There are 3 nested groupings, the coarsest first. Each group lies inside one group of the grouping before and may be the whole of it. The rows also spread widely along 11 directions, which tell nothing about the answers.
(in the rows, 128 means zero)
Known rows, each followed by its group in each grouping:
[121  96 110 136 161 116 119 125 106 101 142  92 169 144  98 123  88 179
 134 180 131 181 206  75 138] => K114 revev tuv
[135  22  98 135 107 116 133 137 112 123  90  96 185 159 130 127 151 118
 125 142  94 197 108 176 114] => K872 Nade dez
[ 99 161  86 195 101  97 164 126 120 125 138 118 143 111  98 110 121 171
 108 116  94 143 138 107 111] => K872 Nade dulot
[146 148  97 118 190 152  90 146 103 118 109 103 147 125 111 147 109 164
 123 183 166 145 152  88 165] => K461 gotib vikod
[134 150 138 159 166 171 136 147  96 141 113 172 144 109 168 117 178 154
 164 101 125 128  68 189 143] => K872 Zad lol
[132 182 100 176 175 132 113 147  99 143  97 126 135 118 119 158 113 177
 112 149 181 117 105  80 133] => K461 gotib zuro
[120 140  80 243 133 147 155 115  73 159  79 130 138 129  95 138 148 188
 139 167 108 122 114 120 109] => K921 zifa Par
[ 98 129 117 171 152 123 138 155 102  96 147  86 137 146 123 134 130 127
 107 152 130 137 111 138 108] => K921 tev Papef
[115 111 128 108 176 112  44 150 112 164 116 149 102 121  99 140 180 156
 163 118 126 157 117 155 105] => K921 zifa voka
[129  94  99  91 129 140 147 123 168  71 160 117 175 157 113  95  70 117
 101  97 144 129 200 108 146] => K872 zisa sav
[140 129 137 141 149 158 123 134 132 109 131 151 172 142  99  99  97 161
 159 126 167  97 162 112 152] => K872 Zif Nalu
[109 131  95  87 138 143 122 182 147 108  74  98 144  95 153 144 118 174
  89 117 139 168 122  92 173] => K872 zisa Gome
[ 90  97  99 128 127 134 145 156 116 115 128 105 144 105 133 104 144 167
 122 130  68 188 135 141 161] => K921 Padev rapal
[100  65 127 191 117 125 152 136 114 113 103 122 142 159  91 119 127 153
 136 125 114 135 141 127 111] => K114 funim puf
[108 149 146 178  98 132 143 171 127 101 161 111 157 117 106  84 133 124
 136 120  86 130  80 177 135] => K114 funim belav
[109 166  96 197  93 101 156 148 131 103 134  90 146 130  84 114 106 133
  92 131 112 111 116 114  99] => K872 zisa tig
[115 141  96 173  92 124 128 173 157 104  77  89 129 126  64 133  81 149
  82 124 149  86 118  75 119] => K921 tev neb
[ 91  72 127 162 136 118 170 123 112 120 141 133 185 142 152 100 115 180
 139 108 132 173 168 111 133] => K872 Zif zikol
[114 154 130 141 168 109  74 175 117 140  97 122 120 121 128 159 154 165
 118 120 172 136  79 117 100] => K872 Zif vig
[ 91 124  82 149 184 166 181 132 100  86 111 124 118 137 188 157 146 159
  70 108 139 158 118 132 150] => K114 funim Renin
[100 101 153 129 184 150 126 149 125 105 126 162 121 160 178 148 160 125
 121  74 167 124 102 174 114] => K872 Nade nazom
[152 121  99  85 152 100 111 118 139 117 174 130 186 124 136  92  92 144
 128  96 155 173 173 106 127] => K872 Zad Tuzi
[100 114 136 131 160 146 118 143 118 143 113 151 147 106 142 117 115 212
 157 115 147 159 165  91 177] => K461 Zoneg zav
[118 133  55  91 193 115  86  72 111 126 169 163  71 154  90 135 159 103
 102  81 133 125 169 163  81] => K921 tev seveg
[127  81 138 168 114  86  89 142 114 178 111 142 164 125  96 112 124 171
 161 107 155 148 108 122  88] => K921 tev neb
[ 50  66 146 169 107 120 158 188 166  80  89 103 134 152 117 130 102 171
  97  98 134 121 163  77 128] => K872 Zif vig
[130 160 102 144 176 172 150 118 136  67 156 127 144 160  99 121  65 137
 103 134 175  80 203  77 166] => K461 gotib vikod
[135 167  92 121 174 111  92 115 140 117 144 165  99 137 103 145 115 124
  90  55 193  98 132 110  91] => K114 funim belav
[ 87 136  98 200 143 158 205 104 108 102 139 154 141 148 140 114 118 167
 117  97 123 104 172 119 132] => K872 zisa Gome
[146 138  30 144 121 147 146  87 117  98 128 110 123 147  57 113 112 104
  84 146  89 110 170 135 137] => K461 gotib vikod
[120 125 127 202 142 125 123 140  81 160 116 142 138 135 120 124 165 148
 151 123 132 128  69 170  92] => K921 tev seveg
[ 91 169 161 172 180 118 119 177  97 118 151 123 133 111 172 140 151 165
 123 116 149 161  78 148 120] => K114 revev tuv
[ 59  64 149 163 181 101 113 161  96 109 136  90 132 165 132 148 152 169
 133 158 128 169 152 122  93] => K872 Zif Nalu
[ 59  98 119 145 190 135 174 140 106 102 144 144 118 131 220 137 175 163
 103  76 105 182 128 162 125] => K872 Zad lol
[ 76 121 158 184 171 156 153 169 123 114  80 159 110 142 170 164 153 174
 116  79 169 106 100 126 123] => K872 Nade dulot
[112 124 106 186 183 126 129 127  92 107 100 106 133 181 111 180 112 162
 110 165 186 113 159  73  88] => K872 zisa tig
[ 80 106 115 211 121 139 175 143 117 107 106 117 127 150 108 130 119 158
 112 119 130 103 137 114 114] => K921 tev Papef
[149 163 129 131 144 161 111 172 117 134  93 140 153 102 144 130 154 151
 139 121 145 136  63 159 158] => K872 Nade dulot
[ 91  65 113 136 160 140 149 114 103 139 110 155 158 129 152 117 132 227
 159 117 124 187 205  90 160] => K872 Zif vig
[117 169 120 175 155 167 189 147 101  67 167  98 188 139 168 107 105 140
 108 153 144 136 116 133 161] => K872 Zif zikol

New rows, each followed by its group in each grouping:
[126 126 152 165 139 115 111 162 131 123 126 135 151 141 123 117 130 134
 143  95 156 108  93 143  97] => K872 Zad Tuzi
[140 124 103 165 147 162 100 146 120 100  74 111 106 174  43 151 117 112
 126 163 153  62 125 121 107] => K921 tev seveg
[103 128 113 208 161 120 152 114  66 133 141 121 168 139 130 124 137 189
 150 164 131 159 142 112 109] => K872 Zif zikol
[120  78 106 181  88 130 162 158 141 116  65 112 165 145 123 125 123 136
  89  97 138 126  82 141 116] => K872 Zif Nalu
[118  65 132 162 124 113 113 135 118 155 107 151 156 141 111 117 128 161
 150  96 153 139 125 128 102] => K921 tev neb
[ 95 107 160 122 165 128 121 186 119 107 139 115 158 128 195 126 162 132
 119 103 146 178  65 179 130] => K872 Zif zikol
[131 168  73 136 189 129  93 146  81 138  95 100 122 115 124 169 145 170
 105 170 158 159 100 103 120] => K921 tev seveg
[ 92  86 146 203 167 119 139 132 110 114 153 121 157 181 119 133 103 153
 140 136 164 128 173 102  87] => K921 zifa Par
[ 89 143 114 166 169 107  95 117  93 138 156 150  99 139  89 126 175 158
 151 123 110 129 141 150  82] => K872 Zif vig
[106 136 179 144 154 134  73 173 118 142 148 151 126 120  93 106 155 153
 191 120 143 109 109 159 126] => K921 tev Papef
[ 89 103 108 136 203 135 111 120  97 151  96 176  88 142 146 168 161 185
 126  82 177 137 147 110 106] => K921 tev seveg
[ 95 182  97 156 172 194 129 174 111  96  56 117  80 117 118 165 163 176
 108 156 125  98 109 114 163] => K872 Zif vig
[131 155 101  89 210 159 119 160 131  77 129 114 129 149 183 173 110 114
  64 105 227 126 106 116 138] => K921 tev Papef
[107 160  70  90 195 137  79 133 124 112 107 138  64 131 109 166 177 130
  84 103 136 118 120 145 110] => K872 Zif Nalu
[ 90 203  82 153 142 106 103 152 151 122  91 141  75 108  85 156 122 180
  74  73 164  83 129  64  99] => K872 Zif vig
[ 87  89 133 180 109 112 156 167 119 135 115 119 155 123 150 114 139 152
 115  89 121 156  82 151 113] => K921 tev seveg
[108 162  96 205 114 137 149 138 112 104 140  89 142 134  57 107 103 153
 130 179  85 110 153 106 128] => K921 zifa voka
[ 89 132  95 197 107 115 179 153 131  80 129  84 138 137 117 119 124 130
  84 123  81 126 115 132 102] => K872 Zad lol
[116 121  53 119 142  91 103  93 116 150 121 139 113 124  93 135 146 151
 109 101 114 159 158 122  90] => K872 zisa Gome
[ 84 118  90 114 156 153 171 130 128 105 125 135 147 111 164 122 113 195
 114 106 126 166 194  85 173] => K872 zisa Gome
[113 132  90 151 129 111 133 139 134  96 142  97 138 142  95 127 100 123
  86 122 143 121 139 109 104] => K921 tev Papef
[ 88 122 170 148 180 152 102 188 112 119 120 133 118 130 150 139 167 153
 145 126 144 129  98 158 145] => K461 gotib vikod
[ 94 138 128 133 147 175 140 180 133 109  86 135 116 112 146 135 139 161
 113  98 142 117  99 136 166] => K921 tev seveg
[ 98 154 146  97 125 114  96 219 190  83 108 108 114 108 138 132 123 116
  81  55 153 108  80 128 125] => K872 Zad Tuzi
[151 130  98 161 168 148  97 127  66 168 108 141 142 121 130 132 182 154
 159 156 130 152  66 184 118] => K921 tev neb
[131 165  42 115 166 150 134 106 103 133 114 135 122  94 128 131 137 170
  98 133 114 163 154 114 172] => K461 gotib vikod
[150  94 141 179 124 156 143 135 130 138  62 172 178 151 121 122 105 169
 148  87 199  90 114 106 131] => K872 Zif zikol
[174 189  91 128 172 186 114 147 127  92  92 115 142 137 101 148  92 127
  98 161 190  79 118 100 168] => K461 gotib vikod
[129 124 122 106 127 117  84 163 144 107 119 103 154 128  75 113 106 143
 133 139 141 134 143 106 132] => K872 Zif zikol
[114 102 104  82 172 110  64 157 117 121 137 100 128 126  92 129 142 150
 136 157 112 182 157 124 130] => K921 Padev rapal
[ 72 139 154 114 188  88 114 172 120 111 191 110 156 109 177 113 125 188
 142 116 139 195 159 100 131] => K872 Zad Tuzi
[126 108 106 109 148 136 144 154 110 112 159 107 183 117 178 102 140 132
 114 121 110 200  99 173 156] => K921 Padev rapal
[143  53  79  95 144 133 111 112 140 122  86 133 143 156 100 137 105 135
 103 110 155 146 181 103 139] => K461 gotib vikod
[ 66  75 128 151 167 125 163 143 142  84 120 137 125 163 161 142 119 154
  96  71 146 130 170 103 105] => K872 Zad lol
[113 175 116 136 163 145  73 176 133 124  94 120  85 117  77 153 142 155
 127 140 138  98 111 116 128] => K921 zifa voka
[ 97  36 119 179 138  98 143 120  97 130 133 108 171 170 108 121 109 166
 141 144 130 171 183 102  95] => K921 tev seveg
[142 151  89 156 134 145 116 135 130 121  97 141 112 139 105 140 129 113
  92  95 151  89  76 154 114] => K461 Zoneg zav
[ 64 104 155 196 153 126 171 167 100  78 172  81 163 165 154 125 135 137
 128 155 111 152 131 145 109] => K872 zisa Gome
[143  68 112 153 118 138 132 170 116  89  64  60 177 154 106 144 101 142
 106 189 129 169 119 109 140] => K114 revev tuv
[ 94 149 102 183 159 139 141 166 111  80 116  73 116 156 117 162 113 136
  74 158 152 108 114 102 109] => K921 tev neb
[113 159  87 118 171 151  93 163 126  77 107  88  82 154  86 163 153 108
  85 158 122 106 109 141 115] => K872 Zif vig
[120  97  91 125 200 137  99 109 114 109 123 142 108 179  98 159 123 137
 115 122 174 112 182 105 104] => K921 Padev rapal
[116 126  41 163 148 162 162 115 114  76  75  99  98 159  84 162 119 136
  61 148 120 110 145 101 124] => K114 funim Renin
[ 77 117 101 129 178 104 109 150 113  97 130  85 112 149 118 164 134 160
  97 156 132 162 170  91 104] => K872 zisa tig
[118  92 114 160 133 143 133 128 128 119 103 150 134 158 113 124 140 139
 128  98 132 112 129 147 113] => K872 Zif vig
[172 111  76 122 118 156 154 113 156  84 110 132 166 152 111 119  73 103
  74  85 173 110 134 118 141] => K114 funim belav
[ 81 149 146 180 155 110 129 177  94 135 171 103 154 103 171 115 162 166
 135 141 102 192  82 158 118] => K921 zifa Par
[157 121  83  54 157 167 100 143 151 107  89 143 120 113 131 137 128 126
  94  90 154 146 116 137 169] => K114 funim belav
[124 116  90 183 120 133 118 143 109 139  75 124 105 138  83 145 163 123
 111 121 125 107  68 164  90] => K921 tev Papef
[144 105  78  74 132 121  81 131 136 144  83 135 132 106  92 130 138 165
 126 118 118 174 157 112 146] => K872 Nade dulot
[102 104 138 114 164 124 125 158 150  77 151 118 139 160 146 126 112 115
 104  84 158 127 143 132 111] => K872 Zad Tuzi
[119 115 105 162 111 142 164 137 110 123 126 125 168 121 145 100 146 141
 132 115  89 156 107 169 140] => K872 zisa Gome
[123  95  99 126 122 110  92 151 106 168  95 123 149  93 100 116 155 182
 153 137  94 189 114 132 137] => K921 Padev rapal
[103  90 107 159 190 137 122  98 103 108 167 135 121 185  86 128 121 143
 144 151 127 126 221 117 100] => K921 zifa Par
[124 113 124 115 143 115 106 122 139  85 194 118 158 168  84  90 104 108
 135 125 127 126 178 139 109] => K872 Zif vig
[122  92  61 159 101 111 158 126 122 103  93  80 161 143  99 127 106 143
  80 142 113 160 143  98 114] => K872 Zif zikol
[175 144  79 113 124 141  83 159 121 145  49 127 129  94 108 145 156 138
 102 121 130 154  48 159 140] => K114 revev tuv
[142 104 123  97 182 158 133 127 128  87 172 131 176 159 167 113 102 114
 118 111 167 154 152 148 147] => K921 zifa voka
[ 95  70 124 136 140 133 109 176 119 114  61  94 144 137 106 146 131 182
 134 165 129 163 143  93 141] => K872 Zif zikol
[110 143 112 120 125 133 163 181 151  61 139  66 177 124 152 122  81 133
  72 137 141 153 133  99 159] => K872 zisa tig
[ 82 141 152 138 162 159 118 188 140 120  78 150 109 109 145 151 152 190
 140  98 152 118 116 112 161] => K872 Nade dez
[140 130 151 156 151 171 121 157 120 134  73 158 159 130 119 132 115 189
 170 131 183  98 137  97 161] => K872 zisa tig
[123 164 119 209 151 110 109 100 101 150 154 170 121 150  83 121 123 151
 145  95 165  78 120 131  78] => K461 Zoneg zav
[139 114  80 147 117 122 115 143 123 122  72 104 126 141  86 149 146 119
  95 133 113 133  95 145  99] => K872 Nade dulot
[108 183  42 118 166 135 140 129 108 100 124 104 105 110 150 153 161 132
  61 123 109 155 104 146 126] => K872 zisa Gome
[ 83 181 130 129 158 172 155 173 117  86 167 113 142  99 161 102 142 157
 134 135  95 144 129 151 182] => K872 zisa Gome
[ 99 129 136 166 166 136 110 158  95 155  82 152 123 112 141 152 167 199
 158 130 135 148 106 122 129] => K872 Nade nazom
[ 65  85 136 165 179 155 164 162 122  57 132  92 121 189 144 152 115 123
  90 130 152 119 151 124 117] => K921 tev seveg
[133  94 125 115 154 104  92 138 109 166 112 156 158 103 158 126 149 185
 142  93 145 206 109 143 129] => K114 revev tuv
[ 69 125 120 152 164 152 173 159 107 113 133 129 130 108 199 128 153 176
 108  96 128 168 112 144 155] => K921 tev Papef
[114 117  80 106 155 138 138 169 125  88  94  77 151 125 158 153 119 152
  75 149 136 174 125 106 154] => K872 zisa sav
[132 147 137 159 123 122 107 164 129 117 128 121 146 136 109 125 137 115
 128 121 134 110  73 158 104] => K872 Nade nazom
[118  55 132 136 188 153 102  95  90 145 143 182 130 175 113 118 162 145
 192 119 122 144 179 176 114] => K921 zifa voka
[142 190  48 158 162 155 142 113  92 142  97 136 125 104 136 148 139 174
  98 131 141 136 106 114 140] => K921 zifa voka
[181 146  96 179 137 123  94 117  96 158  93 124 177 137  83 135  92 164
 141 162 190 119 107  92 114] => K461 Zoneg zav
[135 144 108 173 117 147 140 131 120 120 141 127 159 129  90  92 114 141
 142 140 103 119 132 143 139] => K921 zifa voka
[176 148  92 157 126 107 104 128  88 140 133 102 186 116 101 114 120 134
 128 164 130 174  82 147 112] => K114 revev tuv
[114 131 106 172 128 184 175 143 135  68 112 111 134 162 126 126 104 114
  87 118 135  85 118 140 153] => K461 Zoneg zav
[126  51 108 163 133 155 191 124 105 107 101 126 186 163 187 129 135 132
 110 116 126 173 108 169 135] => K872 Nade nazom
[125 121 104 165 139 130 160 125 125  91 128 106 181 151 107 126  70 170
 115 150 157 133 192  58 134] => K872 Nade dulot
[104 135  86 160 142 144 156 135  88 125 113 117 130 117 154 131 178 147
 111 136  83 165  95 171 135] => K872 zisa tig
[134 165  72  86 157 110  93 126 113 132 157 128 126 110 130 122 167 115
 106 107 113 168 101 176 110] => K872 zisa Gome
[ 93 110  91 151 170 149 158 142  90 105 128 100 139 130 167 141 142 161
 101 148 120 173 123 133 144] => K921 tev neb
[104 108 108 100 157 130 113 186 113  97  94  63 149 102 150 150 132 177
 100 176 108 222 120 110 169] => K114 revev tuv
[103 113 141 132 154 122 102 164  99 137 139 123 141 123 154 122 190 129
 150 125 101 171  76 203 115] => K872 zisa Gome
[140 122 105 150 101 119 101 155 137 145  71 123 149 108  69 113 122 170
 148 131 115 126 122 105 128] => K872 Zad Tuzi
[150  92 114 103 116 108  83 137 146 148 102 146 166 119  79 108 111 163
 157 112 144 150 156 104 134] => K872 Nade dez
[ 75 160  87 127 146 106 141 167 141  83 155  88 104 118 148 143 128 121
  48  94 129 146 107 128 111] => K921 tev Papef
[109  35 110 184  89 115 146 169 126 129  38 100 160 155 126 142 141 147
 100 114 124 155  81 137 102] => K872 Zif vig
[151 158  81 198 144 138 135 113  81 122 138 102 158 146  72 122 112 140
 138 187 140 111 128 119 109] => K921 tev Papef
[ 93 166  78 101 154 106  88 158 132 109 136  97  89 109  93 138 137 136
  85 117 116 143 132 116 114] => K921 tev seveg
[ 87 101  91 184 172 155 150 130  70 125  97 120 101 148 133 155 184 155
 125 157 103 145 114 163 118] => K921 tev Papef
[104  79 150 139 121 139 170 174 120  96 153  92 214 121 177  83 118 153
 141 145 100 199 129 155 171] => K872 zisa sav
[125 122  92 144 100 122 134 144 130 129 120 130 137 119 116 106 148 110
 100  82 105 137  67 183 113] => K921 tev seveg
[146 110  68 121 185 128 117  73 103 117 137 149 133 173 103 147 125 130
 113 121 157 135 187 122  95] => K872 Nade dulot
[113 105 139 198 147 143 142 127 101 100 147 133 133 175  87 116 139 125
 152 139 119 107 129 160 102] => K114 funim puf
[ 94 136 120 136 152 172 159 168 170  44 111 124 102 166 133 152 113 102
  67  86 160  73 131 126 140] => K872 Nade dez
[128 127 116 118 155 109 127 114 130 128 179 166 167 121 145  88 118 153
 146  75 138 154 157 132 120] => K872 Zad lol
[132 175  72 121 152  89 110 135 119  93 170  77 144 115 110 131 102 134
  71 146 129 176 134 106 112] => K114 revev tuv
[ 98  81  76 155 178 122 128  97  96 119 101 124 113 178 104 166 140 160
 114 137 138 140 189  98  86] => K872 zisa Gome
